The rows of a group lie close to one hidden flat surface of 13 dimensions, which passes through zero. Surfaces can cross.
Known rows, each followed by its group:
[  7  19  -9 -12   0  -2   7  17  -2 -16   7   8   8   3   5  -9   0 -14] | dob
[ 20   4  -4   0  -4   1   0 -22   1 -12 -32 -23   2   2 -17  20  20  -2] | dob
[ 17   3   4   7  -3 -11 -16  -1 -23  -8  16  -7 -18   4 -28  28   3  11] | debe
[ -8  -2 -16 -17   5  -6  12  -3  -2   1   8 -15   3   3 -13  -6 -12   1] | lub
[  2  14   4  -2 -10 -11  -2  -4  10  -3  -1  -7  29 -10  14  -7 -24 -10] | Mota
[ -5 -13 -11  -7   1   7   0  -4 -17   5  17   1  10  23  -2  -7   9   3] | tokan
[ 14   3  -6 -10 -14  -2   0   4 -19 -12 -31  -1   3  13 -12  14 -13   5] | dob
[-11 -26   2  14  16   1   2 -12  -4   3  13  -8  -2   0  -3   9  -9 -21] | Mota
[  3 -10   5  10  -7  14   7   5   1   6 -19   6  16  -1 -20   8  -2   4] | Gumak
[ -4  11  -6  -5  15  30  13  -4   2 -29 -14 -16 -16  -1  -9   9  13  -7] | Gumak
[-11  14  15  -7  -6 -17   1 -29  -7 -14  -2  -7  10  -6  -7  -6 -17  10] | debe
[  5   3 -18 -10   9   3  -1   0 -15  14  30   9 -21  27 -13  -4   5  15] | tokan
[ -5  13   1   3 -16 -10  -4  -9   6  -3 -15  -4  15  -2  12 -10   0 -12] | tokan
[-11   2  10  44 -14  -7 -21 -11 -18  -8   3   0  -4   2 -26  14  25  -2] | dob
[  3   6   3 -12   6  12  13 -15  10 -13 -11  37   9  -1  20  -4  25  20] | luziv
[  0 -11  14 -14 -10  -8 -12 -24  13   1  -7 -29  -2   2 -17  18   7  19] | debe
[  5 -17   9  10  -2  12 -11  -2   1 -17  -1   5  18   2  16  -1   4   7] | Mota
[ 17  -3   3  -9  21   7  17  -5   7  -9 -14   4 -12 -20  10 -15   3  14] | dob
[  1 -14 -10  13   6   6   8  -1   5  -5  -2   5 -31 -11   4  21   4 -15] | Mota
[-16 -14   1   3   0   9  -3  -6 -18  13  20  -1  20  18  14   3  -7 -21] | Gumak
[  8  14   5  -6  -8  16  -7 -30 -25   0  -1   3 -19  32  -9   4  -5  14] | dob
[ 20   3 -12 -16  34  -2   5 -12  -5 -11   1  -1  10   9   5 -10  31  20] | tokan
[ 12   2 -16   6   0   3  10   5   1  10  16 -17  -4 -14 -11   2  -2  -7] | lub
[ 27  27   9 -10  -6  24  13   2  -9 -16  29  24 -13 -12  11   5  22  11] | tokan
[ -2  14   2   1  -9   7  20  -9  19   8 -22   5  -3 -12  -7  -2   7 -13] | Gumak
[ -1   7  10  -2 -16  13   8   5  -8 -10  -7  -6  22 -13   2  -9 -18   7] | debe
[  1  13   0  17  -9  -8   0 -11  -1  -2   9  11  -7  -7   2 -13  -8  -6] | dob
[-21  -8  -6  -4 -14  -6 -28  36  10   9   8 -13 -36  19 -10  21 -31  -2] | Gumak
[ 13  -9  -7  -8  12   2  -1 -13   8   3 -24  -2  -7   5  14  11   0  11] | lub
[ 10  20  -4 -12 -23 -27 -12   2  28   4  -6   3   9   1  -4 -15   0  19] | debe
[  3 -10   9  -5  18  19  11   7  -5  -3  -3 -21   7  13  -4  -4  -6 -41] | debe
[ -2   8  -2  -1  10   4 -13  32  17   3 -22  28 -20  17   7   6 -13   0] | tokan
[ 11 -15 -15   2 -25  -1  15   2   1 -23  -4 -31 -12 -29  -8   2   5  -8] | luziv
[  5 -11   1   0   6  14   9   1  17  13  17  -2  13  -9   0   9  12   2] | lub
[ -1  -8   4   2   5 -14  -9 -23   9  -4  -9  -3 -26  14  -8   4   5 -11] | luziv
[-19 -19   1  -7  -4  -4  15  13  13  12   0  -7  14 -16  -7  15 -28 -13] | tokan
[ 11 -10   1  -9   6   3   6  -4  12   2  -3 -12   9  -6  -5  10  14   4] | lub
[-18   7  -8 -15 -16 -11   6 -26   1   9  -1 -18 -29  -1   9   0 -12  -8] | Mota
[ 12   2   2   6  -1 -10   8   4  -1  -1  -5  -7  21 -23  -2  -3   3  -4] | lub
[  2 -11  14 -15 -14  -2 -24  22  22   9 -36 -12   7  15  23 -24  17   6] | Gumak
[  1 -13 -35  -9  -8  -1   7   5   8  37 -12   1  19   6  25  34  -6 -12] | dob
[ 10  -7  -5  12  16 -18  -4   5  11   4  -3   4  -1 -15   1  -6 -16   7] | tokan
[  1 -13  10  -2 -16 -13  -6   8   7 -22  -3 -15  -3 -12  -7  -1 -15  -6] | tokan
[ 27  14  -1  18  11  -5  12   4   1 -13  12   9   2 -35  19   4 -27 -24] | Mota
[-16  -6   2   1 -18  -7  -8  -5  13  -7   7  -4  -4  23 -13 -19  12 -25] | debe
[-6 -3 11 -8  1 12  1  7  6 23 -4 -3  1  5 -7 10  6  3] | luziv
[ 17  -9  -5  10   9  23   0  -4 -24  11   3 -11 -12   5  -8  11   3   8] | lub
[ 18   6  -4 -15 -12 -20  13 -18  -4  -1 -24 -26 -10 -27  11  16   1 -13] | Mota
[ 18  19  30   9 -13 -16  -9  -6  17  36 -24 -12 -10  -2 -22   6  21 -32] | luziv
[  3  13  -1   1  12   3 -10   5 -16 -18 -10 -15  24  14   7   2   7 -13] | luziv
[  8 -13   3  11 -23  -1   0  -6  -4   6 -20 -12 -11  -1 -24 -13   2   5] | Gumak
[ 13  -2  -4   7  11   1  13 -24 -10  -2   2   0  18  -7   2   9   9 -12] | lub
[ 13   2 -27   9  -8 -10  10  -9 -11   6  -4  10  -6  -2   8   1 -26 -10] | lub
[-14   7  -6  -7 -36  19  27   3   8  25 -17  14 -20  -1  -7  16   5 -24] | luziv
[ 18   3   5  11  -2  14  -2  18 -14   3   8   5   6  -1  -5   6  -1   0] | debe
[  0  -6  -8  -2   0  -9 -12  27  22   3 -28  -3 -17   3   0  -7  11   2] | tokan
[ 23  29   0 -13   5  -9  -6   9   6  14  -8  12  15  16   2  -2 -23  -5] | debe
[-11  -5   0  -1  -6 -12  -3   8  14   7   6  11 -17 -11  -3 -26  -2  28] | Mota
[-14 -18  -6   2  13  -5   0 -18   3 -10 -11  -7  -1   6  14  -4   7 -11] | tokan
[ 16  17  -2   2   5  18   8   8 -14  13   3  27   2   8   2   0   9  -1] | luziv
[-11 -18  13  14 -13  27 -19  42   5   1   4  -2   7   2   2  10 -31   3] | Gumak
[ -8   3  -7 -10  20 -18  -5  -4  -3  -2  14  -1   9   8   0 -10 -24  11] | luziv
[ 17  -5  13   0  12  10   5  -7  -1  13   8 -13  -8 -10  -3   6 -13   0] | debe
[ 11  -9 -26   1 -26 -14  -5  -2 -13  -2  16   6   4   8  21 -11 -10  -8] | dob
[  3  -7 -24  -2 -12  -6  24 -21  -1   0  22  29  10   5   2   5  -7 -19] | lub
[ 13  -4   3  12   0  15   2   4  -1   8   8   5 -24 -11  -2  -6  17  17] | Gumak
[-17   5  -4  -2 -16  19   8   8  -6  -8  -8   0  10  -5   7   9   1   0] | luziv
[-11  23  -9 -22   8  -6  11  18  13 -10 -12  -9   8   1 -16  21  -2 -20] | dob
[  7  14  -9  13 -31  10   1   3   1  32 -22  18  25  -1  -8  32  17  17] | Mota
[ 25 -21   4  12 -19   1  -2   2   4 -10   6  27  -8  -5   7 -16   4  16] | luziv
[ -2  -1  -2 -22   8  10   9  -1  11  10   8   6   0   6  12   6  10   1] | tokan
[  1 -14  -1  -9  -6  -2  -8   0  -2 -12   9  10  17  23  23 -11  20 -11] | Gumak
[  5   8   4  20   6  10  -2   2   9  23 -11  31 -15 -13  23  14   1   5] | lub
[-20  -3   2   9  -5  13   4 -15  16  -3 -19  12 -17  -8   9  21  10  -2] | luziv
[  0   7  -7  -3 -22   6  10 -16 -10  17  36  10 -16  18   3   2  29 -33] | Gumak
[  9  10  -1   4   7   7   2  13   4  14 -18 -18   1  -9 -22  15  18   3] | tokan
[-15  -2  -9  -2   6 -10   3  -9 -15 -18   3   0 -22   4 -10   8   4   1] | dob
[  2 -13  11   4 -13   0   4  -2   2   8  10  14   5  -1 -26  14  -2  10] | Gumak
[  2  -3  26  -7 -12 -17 -20 -27  -4   0  -8 -23  17  14  -5 -22 -22  16] | dob
[ -9 -14  12  -5   5  -4  -3 -28 -15  -4   0 -10  -6   1  12  -2  -5   5] | Mota
[ -3  -6   1  12   4   4   9  -4  27 -11  -4  -2 -21 -21  -8   4   6  -9] | dob
[ -5   9   2  -8  -2 -13   3  29  12   8 -21  18 -22 -13   3  -8 -20   3] | Mota
[  7 -26   0  -9   9 -21   7 -52  -4  -8   0 -16  -6  -4 -11  11 -10  14] | lub
[-31 -18   3  -9  -5  -6  -1   1  18  -6  10 -10 -37  -2  -8  -3  22  -4] | lub
[ 11 -11   0   1   2  20   4  18  -5  21   1  -8  -4   3  -8   6  11  -4] | luziv
[ 13  10   1   3   3  -7  -3 -21 -21 -16   5  -2  -4   4  -3  -6  -7   8] | lub
[  3  15 -20 -14 -14 -16   9  12   0 -27  14   0  29 -17   0  -7 -31  18] | luziv
[-20 -16  -3  -2  20 -13  14 -18  35  14   0  -5 -14 -25  10 -22  16   3] | debe
[ -3  -2   7  -5  10   1  -4 -18   1 -29  22 -16 -35  -7   1 -10  -7   5] | Mota
[-17  -1   1  23   1 -15   7  15  -2  -4   4  19  18 -29   7 -20 -11  -1] | debe
[  2   0 -11  14 -19  -2  -9 -20  11   8   2   4  18   8  14  12   0  -9] | dob
[  4  11   5  -8 -12 -10 -10 -10 -10  -7 -17  28  -5  29  -6 -17  16  16] | Gumak
[-10   8  14  18  -2  17   8  -3  -2  13  16  23   4   4   0 -11   3 -16] | debe
[ -9   8   1   6  16   1  14   5 -15  23 -11 -12  -4 -14 -14   8 -11   1] | lub
[-11  -2   3 -15 -17 -22  -4  -2  21  -7  10  12  -1   7   5   0   0 -13] | Gumak
[  2 -21   1   4 -15 -10 -14   9   7  -5  -9  -7  18   2   6   7  -2  -4] | debe
[-9 23 -3 -8  1  0 13  0 -2 13 -4  2  7 -3  0  5 -2 -8] | luziv
[ -4   5  10   8  -9  -2  -3   3   1  -2 -12  -1  19  -4  -2   6 -20 -11] | tokan
[-10  11   9 -10   1   9   0 -19  -1  12  18 -15 -14  -1   3  -6  -6  13] | Mota
[ -4  13  -2   7   2  -1  -1 -11 -14 -10 -23   6   2  15  -1   1   9 -14] | dob
[ -7   6  12  -2 -25   2 -15  15  -4 -10 -26  28 -32   6   3   3 -15  28] | Mota
[-10  15 -18  -4  14  13   1  18   0 -18 -11   5  -2  14   3  20 -14 -14] | Gumak
[  0  18  -1   6  12 -19   2 -11 -14 -13 -20  -3  34  -1  -9  -6 -10  -1] | tokan
[-21  10 -14  -1   4 -10   1  -5   1  -6   2   1  -8  23 -23   8 -12 -24] | Mota
[ -3  18  -9  -9   9   0   2 -53 -26 -14   1  17 -21  12  19  20   0  22] | debe

New rows, each followed by its group:
[ 10  11  21  12 -24  26  14   2   4  26   9   3  15 -17   4 -13  12 -13] | Gumak
[  8  26   4  -8  13  19   5  15   2  -5  10  -2  14 -10  10  11   7  -4] | Gumak
[-10   3  30   8  -1   8 -15  12   5  -3 -25   3  -6  -1   2  14  29  -5] | lub
[  7   3   1   1  15  -2  -1 -26  -7 -23   5   0   4   3  14 -19  28   3] | dob
[ -8  12  29  12   8  -1 -14 -24  12  -4  17  10 -11  -4   7   6  10   4] | lub
[ 22  -3  10  13  23 -17 -13 -15   3  -2  -1   2 -11   2  -5  -1  -1   2] | luziv
[-10  -6  13   3  11   6  -8 -25  -3  -2   7   3  -2  10   8 -13   8   9] | dob
[ 12 -22  14  -8   9  -2   6  -6 -13   7 -15  -3   5   5  -5 -17 -12   6] | luziv
[ 15  24 -11  21   3  14  -4  -5 -23  10  -2  11   6  13   9   9 -23 -15] | lub
[ -8  13 -14  -5   6  -5   8   1   8   7  -6  10   2   6   1  -2   2 -10] | Mota
[ -4  15  24  12 -29  -6 -37  32   9  22  17  -7   8  16 -21   9 -10  -4] | luziv
[ -3  -9   8   3   3   3   4 -10   1   7   7  35  10  -1  13  -1  -1  15] | lub
[  9   1  -3  -4  10  -2  -4 -11 -27 -29  32 -17  -2   6 -15   8   2   5] | Gumak
[ -3  -6  -8   4  -8 -10   3   2   4 -28  -8   3  10  -1 -15   3 -22  -6] | Gumak
[-24 -26  28 -10  16 -14  -1 -21  10  -9  -7   4  -1 -22  19 -20 -12  30] | tokan
[-11   5  -8 -10  10  -4  15  -8  16 -21  -7 -19  22 -12   4  11  -9 -28] | Gumak
[-29 -10  18  -8  -6  -6 -14 -11  16  23 -14  -4  -7   7  13 -11  -4  14] | tokan
[ 14  -6 -12  22  11 -13 -15   4 -18 -15  24  -3  -3   3  19 -25   6 -14] | luziv
[ 11   9  11  15 -15  15  -1  -9   7  18  10   0   7 -13  13   8   0  -7] | tokan
[  1  -1  34  11  17  -8  -7   5  -5  -1  14  -1  20   7 -21 -23  -4 -19] | debe
[ 26  13  -3 -22   8  13  16  14  -2   5 -22 -12  -4   3  -6  -3   3  -4] | dob
[ 10  -6  11  -2  -7   4 -10  25   1  22  28  -7  16  -5   4  14   0   1] | Gumak
[ -4 -10  10  15 -16 -23  -7  -9  -6 -10  -7  -5 -18 -14  -9 -22 -24   4] | dob
[-13  43  10 -29 -24  18  -8  -8  13  16  -8 -24   8  15   5  14 -21   5] | Mota
[  3   8   2  -2 -11  -5  26   4  -5 -13  13  17  32 -30   9   1 -21 -12] | tokan
[ 30  12  28 -23  10  16   1  -2 -26   0  17 -28 -18 -12   3  -8  11  26] | Mota
[-11 -10   0 -10   8   5   1  12   9   1  -4   5 -20   3  16 -15   0   0] | Mota
[ -2   4 -15   4  16  -7  14 -25  17   7   2   4 -11 -10   9  13  25 -18] | debe
[ 21 -10  -3 -13  -3   6  -6  21   3 -18  -3  -3  21   5   9 -20  14  18] | lub
[ 12 -15  20  -7   1   5  -8   2   6  20  -9  -2  -9  17 -26   9  -1   9] | luziv
[-17   0  -1   1  -9 -10  -7 -44   5 -19  14 -23  -1   4   5  -2  -9  -3] | Mota
[ 4  7 -5 -9 22  9  0  6 25 21 -6 17  0 17  5 -4 30 -1] | debe
[-13  -7   6 -15 -10  18  10 -20  -3  17  23 -10  -9   2   5   4  24   6] | tokan
[ 10  -6 -10  28  -6   2 -10  14  -5  -8  15 -17 -13 -18  -9  13 -17   0] | luziv
[  4   7   1   7 -10   2   2   4   4  12  13  13  -6  -7  10 -12  21  -5] | luziv
[ 11 -16  -4   4  15  -1   6  -5  14  -7  15 -23 -15 -21  -7   2  14  -2] | Mota
[ -3   2  15   1 -29  -3   6 -18   3 -11  -3  31  -8  11 -24 -10   7   5] | Gumak
[  4 -18  -5   0   1  12 -15 -11   5  11  11  -7 -12  17   7   1 -24  19] | lub
[  5   1  14  -2 -14   6   8  -4  12  19 -10   5  -1  -3 -21   6  15   4] | Gumak
[-23   6   7  -1 -11  11  -6  -7  23  13  -5  15   7  23  -6   2  30  -1] | debe
[ 25  -6  13   0  -8  -3 -11  -8   2 -25   9   6  16   1   5  -7  17  13] | lub
[ 18  24  -4  -8 -14 -13  -3   4  -5 -10 -14 -26   5   0 -13  -6  -1  -9] | Gumak
[-15  -8   7  15  -3 -12  -5   3   5  -7  11   3   4   5 -15  -7  19 -19] | debe
[ 18  10 -10  -4  11 -12  -5 -19 -12 -35  -2 -11 -13  13 -16   4  -1  -3] | luziv
[-14   3  14 -15   4  -1  -6   3  14   1  33 -10   0  -1 -12   2  -9  11] | dob
[ 18 -13  -2 -15 -18   2  10  -2   2   2  -6  14  -9  15 -11 -12   1  -1] | luziv
[ -8  -1 -13  -5  -9  -4   8  13 -20  -4  -9  11  -7  11  -1 -12  -7  -3] | lub
[  4 -16   5  18   0  -4 -11  -4  13  -6 -13   3  -2  -6  11   3   3  -8] | luziv
[-23 -25  28  19  -3  16 -18   3   4  15  -3  -8  -7   5  -1  13   4  -9] | lub
[ 11  13  -4  27 -22  -2 -10 -13  -6  16  -2   2   7   3  -2   3   3 -13] | dob
[  6  22 -17  -6   9   0  16  -6  16  10   9 -12  -9 -16 -10   7  14  -4] | Mota
[ -9   4  14  -3  -1  -4   0 -10 -12  -4 -17  22  -3   8  -2   6   4   7] | lub
[  6   4  -8   3  -9  -7  14   4  -5  15 -19   3   2  -8 -12  20  -6 -14] | lub
[  1   1 -11  -9   3   2  13  -2   7  21   1   2 -16   9  -6   3   8 -17] | luziv
[  2   7 -10  10  -8  -6   2  13  -5   6   2   5   6  -1   3  -2 -20 -15] | luziv
[ 14  29   7  -3  -5   6  -1   7 -15   3 -13 -18  13   4 -21   5  -5   1] | Gumak
[  2  31 -15  -7  -4  -9   1  -8 -13 -12  16  16   8  14   1   8  -2  -7] | dob
[-17  14 -11  -6 -12 -14   8  -5   4   1  -3   5   6   2  12 -12  -7 -20] | luziv
[  7  30   8  -6  -5 -14  -4 -25  -6 -28 -11  32   6  17   5 -12   2   1] | luziv
[ -2  -1 -13   7   2 -22 -20   1 -19  -6   9  22 -32  18   6 -12 -11  20] | Gumak
[ 23  14  -4  -9   0   2  11   4   7  11  -9 -11  -1  -9  -1  -5  -5  -5] | dob
[ 12  13  -9 -25  21 -18  19 -28   8   0   7 -19 -11 -25  -5  10  -3  19] | dob
[ -8   4  14 -12  -5 -20   6 -10  15   2 -14  -2   5 -11 -16  17   1  -2] | lub
[  0   1   3 -12  -2   0  -5  22  23  -8  -4  -7   1  -4   8 -16  -8   0] | Mota
[ 13  10   3  -6 -12  16  14  -2   9  -7  10 -10   4  -3   2 -32  10 -17] | debe
[ 17   2   2  14 -32 -10  -4  -8   2  -4  11 -12   5 -13  -8  13  -9 -17] | debe
[-17   3 -20 -18  13 -15  11   3   5   5  -8 -10  -6  20 -12  -4   7 -30] | Mota
[-12 -12  -7   1  -7  -3   0   1  -6   3   9   5 -35   9   0 -12   2  -2] | Mota
[  8  -4  -4  -3 -10  -1  14 -11  11  11   9  -1  -4  -7  -2   1  28 -13] | Gumak
[ -6  24   1   8 -11   5  11  -8   0  21   6  22 -20  -6   0  -5  -3  -9] | Gumak
[ 10  -1 -23   4   6  17   3   7   5   9  18 -12 -17   1   5   0   2  -4] | lub
[-12   1   3  25   2   0  -2   3 -17   9   3   9 -25 -14  10 -12  -8  -1] | lub
[ -8  33  12   2 -11  -9   6 -20  -5  11  -2  13 -19  -2  -7   0   4  -9] | luziv
[ -1   1   8   0  -9  -2  -5   7  12 -15   4  -6   2   2  -3 -15  -5 -10] | dob
[ -3 -10  -6   3  14  -2  -7  -8   3  20   1   2  -6   7   8 -14  12  15] | tokan
[  8  -6   0   1  -1 -10  -3 -23  17 -25  -4 -18  10 -18   3   2  12  12] | Mota
[-18 -26  10  -6  21  -6  -2  16   4  11  -1  12   0   3  11 -33  -6   8] | Mota
[-25  11   7  -5  -8  13   5  -4  -8   3  -7 -16  -5   2  -4  12  14  -9] | luziv
[-11  17   0   4  -5   3   1 -14 -21 -24 -15  -3   6  14  -6   0   8 -16] | tokan
[  5 -13  -4 -25  20  -7   3 -13  18 -10  -6  -8   3  10  -3   0  15  12] | luziv
[-12   6  -9 -14  13   7   6  17  20  11   3 -11   0  11  -3  -5   0 -21] | Mota
[ -9  -8  -7  -1 -16  -4   7 -10   3 -12  -8  -9   5 -19  15  -5 -13   2] | debe
[-26  13   5  -9  17  18   1  10   8  17  26   4  -9   8  -4  -8  -5  16] | lub
[ 11   7  28 -14 -23  -3   6 -13  11  -2  23  -8  22 -10 -15  -1  16  -7] | Gumak
[ 15  19 -12 -10  -1 -10  -3  10   0   4  14  27  14  25   6 -17   3 -10] | luziv
[ -3  19 -16  -5 -18   7   0 -13   2 -11  -1  14 -19   5  20 -10  17  12] | Mota
[ -1  17 -22  -5   4 -21  10   0  31  -8 -12   2  10 -16   7 -12   2  -7] | Mota
[  4 -19   5  -5 -16 -14  -9   1   2  -9 -11 -17  -2  -5  -3 -10   6  14] | Mota
[ -6   5  24  13 -10  16   1  20 -13  16  13  30  -9  -4 -14   8   9  15] | lub
[-25  -4 -18 -13  15 -35  -2 -20  11  14  -5 -31 -36  -2  -5  10 -18 -11] | Gumak
